The rows of a group lie close to one hidden flat surface of 13 dimensions, which may be shifted away from zero. Surfaces can cross.
Known rows, each followed by its group:
[-44 5 -22 -11 20 -11 -20 -5 57 -47 -5 -5 -24 -31 40 17 44 0 -32 -8 -29 -19 -17 49 41] => Z_215
[17 -43 7 30 24 34 7 2 -1 -13 -2 20 20 2 22 10 -12 -12 10 -41 31 13 -19 70 -19] => Z_486
[40 8 3 21 27 -5 10 53 39 54 -5 55 -11 -13 5 -15 -31 -41 -24 -19 27 15 30 -16 17] => Z_307
[-36 51 -25 -23 18 -10 -1 35 -1 -29 43 42 13 -17 48 -31 -32 -6 -24 16 -43 -56 42 12 22] => Z_486
[44 -9 -46 0 -10 17 8 -12 26 42 57 68 -82 -13 -18 53 -1 -55 -44 67 -45 8 26 25 6] => Z_307
[1 28 22 -35 25 -11 -15 -7 38 17 28 19 -30 -12 29 29 -1 -87 -18 20 -29 -12 -41 39 25] => Z_215
[25 21 9 -27 9 62 -5 9 15 -46 -4 23 53 -3 22 -12 -11 -6 -26 -47 40 16 -7 32 6] => Z_486
[-28 -26 25 15 38 7 11 -11 -33 6 -14 7 86 -9 0 -9 -11 15 42 -44 28 -19 -2 30 -26] => Z_215
[-17 31 -39 -53 -16 -17 12 -5 1 35 23 41 26 -11 -8 -1 12 -27 -38 26 -77 -14 35 12 30] => Z_307
[26 41 -9 0 -14 -5 3 27 4 10 8 16 -66 4 -1 6 -12 9 -25 28 -26 -8 -7 -16 29] => Z_486
[13 37 47 -14 0 -1 -20 -8 17 -16 -43 -8 32 -37 -27 -16 -27 -31 10 56 -78 -29 -24 -19 -5] => Z_307
[-37 -38 1 10 -19 -31 13 27 -24 1 -3 -5 -51 22 2 -21 -7 52 -17 -9 4 15 12 10 -13] => Z_912
[32 8 -30 -21 33 14 -22 -23 38 23 26 -8 42 -11 -42 20 -2 -10 -8 12 -6 12 -6 -3 -13] => Z_215
[-33 11 -19 -21 43 7 -6 -2 17 3 -10 8 33 -42 -11 -5 46 43 -18 -44 24 -3 6 -4 17] => Z_215
[-52 -21 10 48 7 -4 2 46 -14 4 -10 -13 -51 -11 -22 -32 -23 -20 -2 69 -59 30 35 16 -36] => Z_912
[10 -52 -7 1 -20 24 -11 -13 -8 -33 -44 -5 30 -29 -11 -42 12 12 1 -15 -39 30 3 38 -11] => Z_486
[-6 -42 22 -13 -4 38 -3 -1 -28 -43 24 21 21 -10 -29 -22 -19 2 -2 21 -3 13 19 6 -74] => Z_215
[-11 -50 -17 -37 -22 33 -17 -26 -15 -18 -3 -19 23 3 5 25 -13 22 -14 -10 4 17 -22 31 -8] => Z_912
[56 17 -24 16 25 -26 -16 -16 55 48 -14 -27 41 -10 -16 19 4 2 21 -11 13 -3 -25 -35 33] => Z_215
[-25 49 10 -29 -15 -2 14 26 -14 37 -24 -11 2 -3 -43 -39 -15 -22 -15 47 -45 34 40 -45 3] => Z_307
[-38 38 -1 16 21 27 1 37 -12 -24 22 -28 -37 4 -2 -10 10 2 -3 3 44 30 18 -19 -6] => Z_912
[-21 9 21 42 8 42 11 32 25 -90 -23 39 19 -6 35 14 -16 39 -24 -24 35 -39 16 22 -10] => Z_486
[36 -5 -36 -17 -40 25 -9 -3 32 5 10 -8 45 26 26 9 -37 -52 -14 3 7 21 27 18 29] => Z_486
[-45 -14 3 5 21 35 2 7 -67 21 20 7 -38 -20 -8 15 0 -14 12 8 34 26 19 -5 -24] => Z_912
[-12 9 -30 6 -60 14 21 -20 11 -44 -31 -21 48 25 -7 3 26 -6 -13 25 -37 2 52 -11 13] => Z_912
[3 47 16 21 39 -6 16 6 4 8 40 9 -21 2 -16 3 18 -26 17 21 -21 -3 -11 34 -20] => Z_307
[49 -16 -9 -29 -20 17 -46 -7 12 29 -3 8 -64 -24 18 53 -65 -51 -16 72 -29 -15 -25 -38 20] => Z_307
[-36 15 12 36 -3 4 24 49 -37 -55 13 42 -2 10 47 -31 -23 42 -3 -28 41 -41 47 -8 -13] => Z_486
[-81 48 14 3 10 18 16 20 -41 -12 24 -1 -2 3 -22 -29 21 -52 3 61 -25 24 69 -13 -26] => Z_912
[46 34 -2 -33 -7 65 31 7 7 -26 -7 27 7 5 -19 -14 64 50 -54 -72 21 59 -25 53 13] => Z_486
[-12 -58 7 26 22 21 -16 15 -21 -27 -10 -5 2 -36 -19 -26 -26 13 13 25 -39 3 4 23 -51] => Z_215
[-1 -4 -22 45 -23 -18 -6 27 34 7 -39 0 -46 -19 9 2 -9 4 -10 31 -20 -12 32 -45 30] => Z_912
[-35 7 -1 -29 20 -16 -5 -11 29 -6 5 10 33 -14 -16 -2 35 15 -20 -11 4 -12 8 -17 -10] => Z_912
[-76 36 -22 0 59 23 -24 16 25 34 -12 -38 33 -50 -34 28 -2 -38 -2 61 -14 27 38 -27 2] => Z_307
[-6 -23 -13 8 1 -23 15 7 -4 -9 7 13 20 0 -13 -55 42 37 1 -34 -7 14 32 2 -12] => Z_912
[33 5 -17 -12 -22 9 -1 10 11 -12 -5 11 28 -8 -16 -41 -2 2 -13 -2 -19 3 33 -20 2] => Z_912
[-33 -8 -5 -28 19 20 -15 -35 52 -17 19 0 69 -1 10 70 -21 -50 -15 20 10 -25 -11 26 -4] => Z_215
[10 26 -16 -27 -4 -1 5 -29 30 -19 26 1 11 16 22 16 48 -15 -13 -26 3 -2 -23 40 24] => Z_215
[27 49 54 16 28 0 12 64 40 12 2 32 -45 2 -37 -19 -28 6 -38 9 38 11 1 -52 -24] => Z_912
[6 -11 15 -44 19 -13 -22 -19 43 -14 2 -17 10 3 -26 9 25 62 -23 -45 46 7 -45 -16 -13] => Z_912
[2 -4 4 -16 6 19 -17 -16 15 -18 -17 -8 38 -14 -14 22 1 47 -4 -26 57 -11 -5 -44 -4] => Z_215
[-11 3 10 -29 17 -4 -7 0 20 29 31 21 15 10 20 31 -26 -21 -12 -25 66 -11 -1 -24 5] => Z_486
[-34 13 4 66 -8 46 34 16 -44 -48 -27 -21 5 24 10 24 -3 12 20 5 3 4 17 40 -12] => Z_307
[-27 -33 -13 31 -15 -2 3 16 -11 37 -24 -16 -72 -1 -45 35 -5 32 -23 44 7 35 24 -39 -20] => Z_486
[-34 -27 -28 -13 27 -15 -22 22 1 35 8 -16 6 -4 17 20 -63 36 -18 -4 -12 -17 -14 13 0] => Z_307
[-9 31 -44 3 40 3 -21 8 -19 71 6 -39 6 -20 -33 17 -16 17 19 20 0 20 6 -35 20] => Z_307
[-48 12 -8 -49 -5 24 -16 0 -22 -9 29 13 -8 -7 44 37 -39 -43 -25 23 5 -22 -1 12 20] => Z_307
[-12 32 17 -29 5 -18 0 9 2 34 15 -13 13 13 -24 -37 7 -18 0 -1 15 29 17 -38 1] => Z_307
[19 -21 -73 8 16 20 5 -15 24 7 23 -15 1 3 -12 15 54 34 -14 -25 -10 43 9 51 12] => Z_215
[-49 -29 -5 12 15 23 9 -20 -34 -15 2 -4 -30 -15 -10 42 37 45 -6 -12 12 8 -12 39 -22] => Z_486
[-36 22 -19 -12 30 -21 21 5 33 44 35 14 48 22 4 16 12 -45 -20 -13 14 16 26 34 12] => Z_215
[-60 -23 12 35 17 36 -9 44 -41 -53 -26 5 -27 -38 12 -12 -30 33 1 27 -8 -12 29 6 -31] => Z_486
[-10 7 -8 -6 71 18 -6 14 -82 80 50 -16 -5 -1 -13 -5 -35 -1 47 -20 48 34 -19 11 -20] => Z_215
[-38 25 4 -32 13 -8 12 31 32 10 10 0 28 30 -34 -13 -7 48 -48 -14 31 16 12 -25 -14] => Z_215
[62 -4 -16 -44 -44 -37 -9 4 4 58 21 53 -59 -10 2 -25 -8 -24 -27 11 -12 -8 21 -70 32] => Z_912
[-11 -7 -55 10 -8 12 10 10 10 0 2 5 29 6 17 2 -14 -4 -16 12 -40 1 41 35 20] => Z_486
[-34 28 8 -32 -1 -15 -7 -1 46 -15 33 7 -12 5 3 15 -6 -50 -35 43 -36 -12 -6 13 -1] => Z_307
[47 9 24 -26 -4 -23 1 26 66 5 8 19 -15 29 -2 -22 -27 -13 -53 -5 -32 17 -45 43 6] => Z_486
[-2 3 -11 -2 -6 -14 -17 16 2 -17 4 -49 -45 15 17 -20 -1 24 1 3 10 17 -16 -13 15] => Z_912
[4 41 3 -10 8 -13 -23 -15 36 -15 -23 -11 26 -30 1 9 16 2 4 11 0 -36 -6 -60 27] => Z_912
[9 -7 -31 5 11 -3 -13 -20 -1 20 -18 -1 45 -32 -4 5 -6 -8 21 16 -45 -22 9 6 16] => Z_307
[-18 37 8 -69 2 -15 -10 -13 4 12 -9 -7 76 -2 -22 -6 -12 26 -19 -2 -28 -16 -15 -21 4] => Z_307
[25 0 15 7 2 51 -7 28 -13 -10 -15 11 -44 -13 -10 -5 -22 1 -17 3 33 32 -3 -14 -12] => Z_486
[20 20 0 -37 13 -9 -7 -24 6 84 -17 -9 7 -12 -24 21 13 -34 -1 4 -19 24 -34 -12 31] => Z_215

New rows, each followed by its group:
[-12 41 -24 -65 24 9 -23 -34 69 20 -16 -18 -1 -26 6 68 47 14 -48 -20 -3 0 -61 9 62] => Z_215
[39 8 -19 29 30 12 6 -10 9 3 11 43 15 -35 18 15 19 -6 18 -23 8 -36 5 22 15] => Z_486
[-17 -26 -12 1 -5 -45 -8 -2 54 10 3 -4 28 12 16 11 -34 -26 -8 27 -34 -38 8 2 1] => Z_486
[-52 -25 -23 -35 -10 -29 0 3 -10 -1 17 9 25 10 29 -4 -19 14 -20 -9 -37 -19 7 33 6] => Z_307
[6 5 1 18 -20 14 -13 18 16 20 -20 -42 -34 26 -20 14 -6 -33 -9 26 55 52 11 -52 0] => Z_307
[-16 48 22 -32 51 -13 -10 15 -23 61 12 -50 -9 25 -13 11 -37 25 8 -21 3 20 -84 30 8] => Z_215
[-47 7 -84 -38 20 29 -18 14 19 -6 77 -41 -5 26 -32 21 6 48 -53 17 30 49 38 -6 -24] => Z_215
[-19 -9 31 52 54 -78 24 45 -2 1 30 43 -17 1 27 -56 -35 36 20 -31 -37 -64 -9 47 -23] => Z_486
[36 9 -64 24 -6 57 -28 23 47 -18 -11 -14 -27 -30 14 20 -4 -23 -26 26 16 28 39 -18 41] => Z_912
[-58 -21 3 -22 13 23 -12 16 34 -81 2 28 -9 -40 4 -9 26 29 -46 3 9 -11 28 5 -27] => Z_215
[-8 37 -8 -52 -25 -58 -23 -27 89 -15 -6 -23 3 -2 1 18 25 -6 -31 37 -43 -38 -16 -62 35] => Z_912
[-16 -25 1 6 -29 3 -6 14 32 -8 -13 6 -83 -7 10 40 -9 -23 -47 38 3 10 0 -20 11] => Z_215
[3 -1 -6 5 -4 7 7 -17 22 -18 27 9 -24 19 17 47 0 -21 -9 14 3 -12 -10 32 -4] => Z_307
[-4 -4 -21 -18 -5 19 -27 -21 -7 25 -26 -6 36 -45 4 2 7 -59 18 20 5 7 30 -42 27] => Z_307
[0 -4 34 -8 22 3 1 6 -15 5 9 21 30 -17 -23 -37 -11 -11 22 -9 -4 2 -2 10 -36] => Z_215
[-12 -53 1 -27 6 23 -36 9 -30 21 -10 -16 21 -37 2 -31 -43 -40 17 14 13 25 15 -27 -14] => Z_486
[-2 -21 7 -14 -23 0 18 -9 5 0 -27 21 27 7 -23 21 15 52 -24 -25 39 -6 9 -33 -10] => Z_912
[23 -35 9 -2 -13 -25 -5 -21 47 -21 -19 -13 47 19 17 0 10 2 6 -45 37 -12 -13 -4 3] => Z_307
[-57 -14 13 -8 28 -14 -2 28 23 11 -6 -3 38 3 -19 -4 -22 31 -28 -13 12 -2 19 -8 -26] => Z_486
[-12 8 -21 18 -12 -12 -12 -14 1 -4 -28 -40 24 4 16 16 -14 2 22 17 -38 -22 -7 8 24] => Z_307
[-31 9 -17 -1 -1 -8 -2 18 -27 12 11 39 -50 -33 -6 4 7 28 -15 23 14 -23 50 -71 3] => Z_486
[-75 8 43 -47 12 -1 -42 29 3 -8 -32 -31 31 -27 23 -21 -57 -43 -9 22 12 -7 2 -45 6] => Z_307
[-15 33 43 15 14 -24 0 12 34 -28 6 -20 -2 9 5 -22 9 -54 14 27 -14 -7 -13 7 -9] => Z_307
[-53 58 -23 -20 34 9 5 13 58 21 17 -17 25 4 -39 36 16 -20 -44 31 -4 26 18 -10 6] => Z_307
[7 58 20 30 8 20 32 33 10 15 -11 21 7 5 -30 -13 11 -16 -14 6 7 28 32 -7 -1] => Z_307
[-19 23 14 -54 -1 -19 -19 -11 9 2 21 -8 -18 1 -14 3 3 -15 -19 23 0 -1 -17 -33 2] => Z_912
[-86 -14 -29 46 22 -65 42 15 23 43 15 13 23 36 -21 45 1 69 -18 -4 -8 -28 47 3 -17] => Z_486
[-59 -41 -3 6 -17 -3 -25 7 11 -24 -9 -50 -26 8 29 29 -39 -24 -7 43 -3 -1 -6 4 1] => Z_307
[8 33 9 -69 -25 -27 -25 -31 36 -13 19 3 28 -5 58 16 -9 -86 -7 4 -7 -38 -20 -12 55] => Z_307
[-16 -2 18 -13 2 -11 -12 1 10 -7 11 -25 2 17 6 18 -40 -25 6 27 -9 -11 -22 12 -14] => Z_215
[18 18 -40 -37 1 -12 -35 -43 -10 4 1 -77 28 -1 -18 -6 25 31 23 8 -32 5 -38 -19 23] => Z_215
[-4 -36 -38 -80 -103 -34 -8 -22 20 -7 -2 -3 -5 33 10 10 -14 21 -67 32 -45 -8 27 -46 34] => Z_912
[-19 4 -23 20 17 39 3 -5 16 9 -28 -5 59 -22 -14 26 18 -5 -7 -18 45 20 36 -11 3] => Z_307
[50 17 26 -40 -25 -8 -22 -18 21 17 -28 7 1 -8 -19 18 -19 2 -6 17 2 -29 -29 -79 14] => Z_912
[-30 2 -34 -3 -28 21 4 -17 -29 -41 -15 -35 34 5 18 5 27 30 3 -15 24 1 27 -12 18] => Z_912
[3 -2 6 1 -19 38 22 9 -22 -62 -3 43 -7 -4 24 -3 23 41 -25 -43 49 -15 25 2 -2] => Z_486
[-24 -6 -66 -28 5 23 9 -35 -27 48 15 -13 48 -8 -40 13 47 19 -5 -5 13 35 52 -16 5] => Z_307
[9 40 -10 -23 3 13 -32 -10 4 -17 -3 -18 16 -30 -7 -7 11 -13 13 24 6 -11 5 -57 15] => Z_912
[12 37 0 -15 9 -3 -3 -3 -2 -12 44 2 -57 19 54 22 22 -21 3 -35 44 -6 -34 17 30] => Z_215
[11 6 -1 31 24 -20 14 18 51 6 10 10 -4 13 12 -6 -1 -7 -4 -23 18 -3 -10 25 10] => Z_215
[-29 25 -16 25 3 1 10 32 -3 -1 22 9 24 31 47 18 -63 -3 9 0 34 -31 34 -10 13] => Z_486
[68 34 -3 24 5 61 -17 23 48 -13 -50 -13 38 -22 -6 -10 -52 -22 -7 18 -8 15 -2 -7 21] => Z_486
[28 -8 26 20 -22 -17 25 24 32 -28 3 24 -8 27 -12 -49 -3 -10 -23 7 -23 6 22 7 -26] => Z_215
[-17 11 26 -43 16 -6 -2 16 52 -14 16 -13 -3 15 -70 -22 41 51 -49 -11 41 46 0 -48 -44] => Z_912
[-14 -17 -8 -34 -28 -40 -2 6 44 15 -31 -31 44 30 -26 0 -27 64 -44 0 -30 0 -15 -20 3] => Z_307
[-4 -2 -43 11 -14 -25 -20 -10 12 3 -22 -6 -20 -28 56 35 22 22 5 -26 30 -47 6 -37 62] => Z_912
[-35 -15 -35 -20 -6 22 -14 26 -20 22 -7 -4 10 -23 -10 -22 -32 -10 -23 36 -16 30 61 -28 -1] => Z_486
[-23 20 -44 -25 -57 -15 28 16 22 34 -2 8 -8 33 4 14 4 -13 -56 31 -42 21 52 -1 40] => Z_307
[2 -19 -26 17 30 27 13 9 -4 -6 51 14 23 14 -7 -3 3 14 -5 -30 38 24 27 28 -31] => Z_215
[-43 40 18 0 57 -35 20 21 10 -4 11 41 -10 -28 -20 -10 33 75 -25 -27 -32 -48 -13 17 -8] => Z_486
[-24 -22 -12 -46 -48 -32 36 0 -43 -2 56 53 -15 29 43 -29 4 -12 -29 -9 -52 -17 27 58 16] => Z_307
[-5 47 -9 -67 4 -29 7 -7 21 34 50 24 33 21 16 -5 17 -29 -28 -28 30 2 5 -9 33] => Z_307
[23 -24 -39 17 -3 27 -8 -19 -6 12 1 38 -17 -34 23 45 -9 -38 6 28 -25 -24 15 22 14] => Z_307
[31 18 25 21 52 -8 -5 28 -1 38 -7 13 4 -23 -43 -36 -29 15 21 4 -14 2 -12 -22 -21] => Z_307
[16 -15 5 -12 -18 -12 6 -7 35 3 -33 33 35 -9 -22 15 20 44 -32 -28 18 -18 17 -34 -2] => Z_912
[31 -5 6 32 59 3 -41 -5 20 -14 -7 -61 -19 -36 -21 -34 29 -1 50 3 -6 27 -49 0 -16] => Z_912
[24 23 10 6 2 18 -18 -15 70 -20 -36 -14 31 -18 -42 19 0 -32 -16 52 -45 -2 -13 -17 -10] => Z_912
[8 22 -6 -20 16 29 -18 -8 -6 18 34 -14 -42 4 -24 56 -24 -13 -2 44 12 10 -25 -15 -13] => Z_307
[45 42 25 4 2 -40 -23 -13 54 -31 0 -21 28 13 18 -9 -20 3 27 -13 38 -54 -33 -70 11] => Z_215
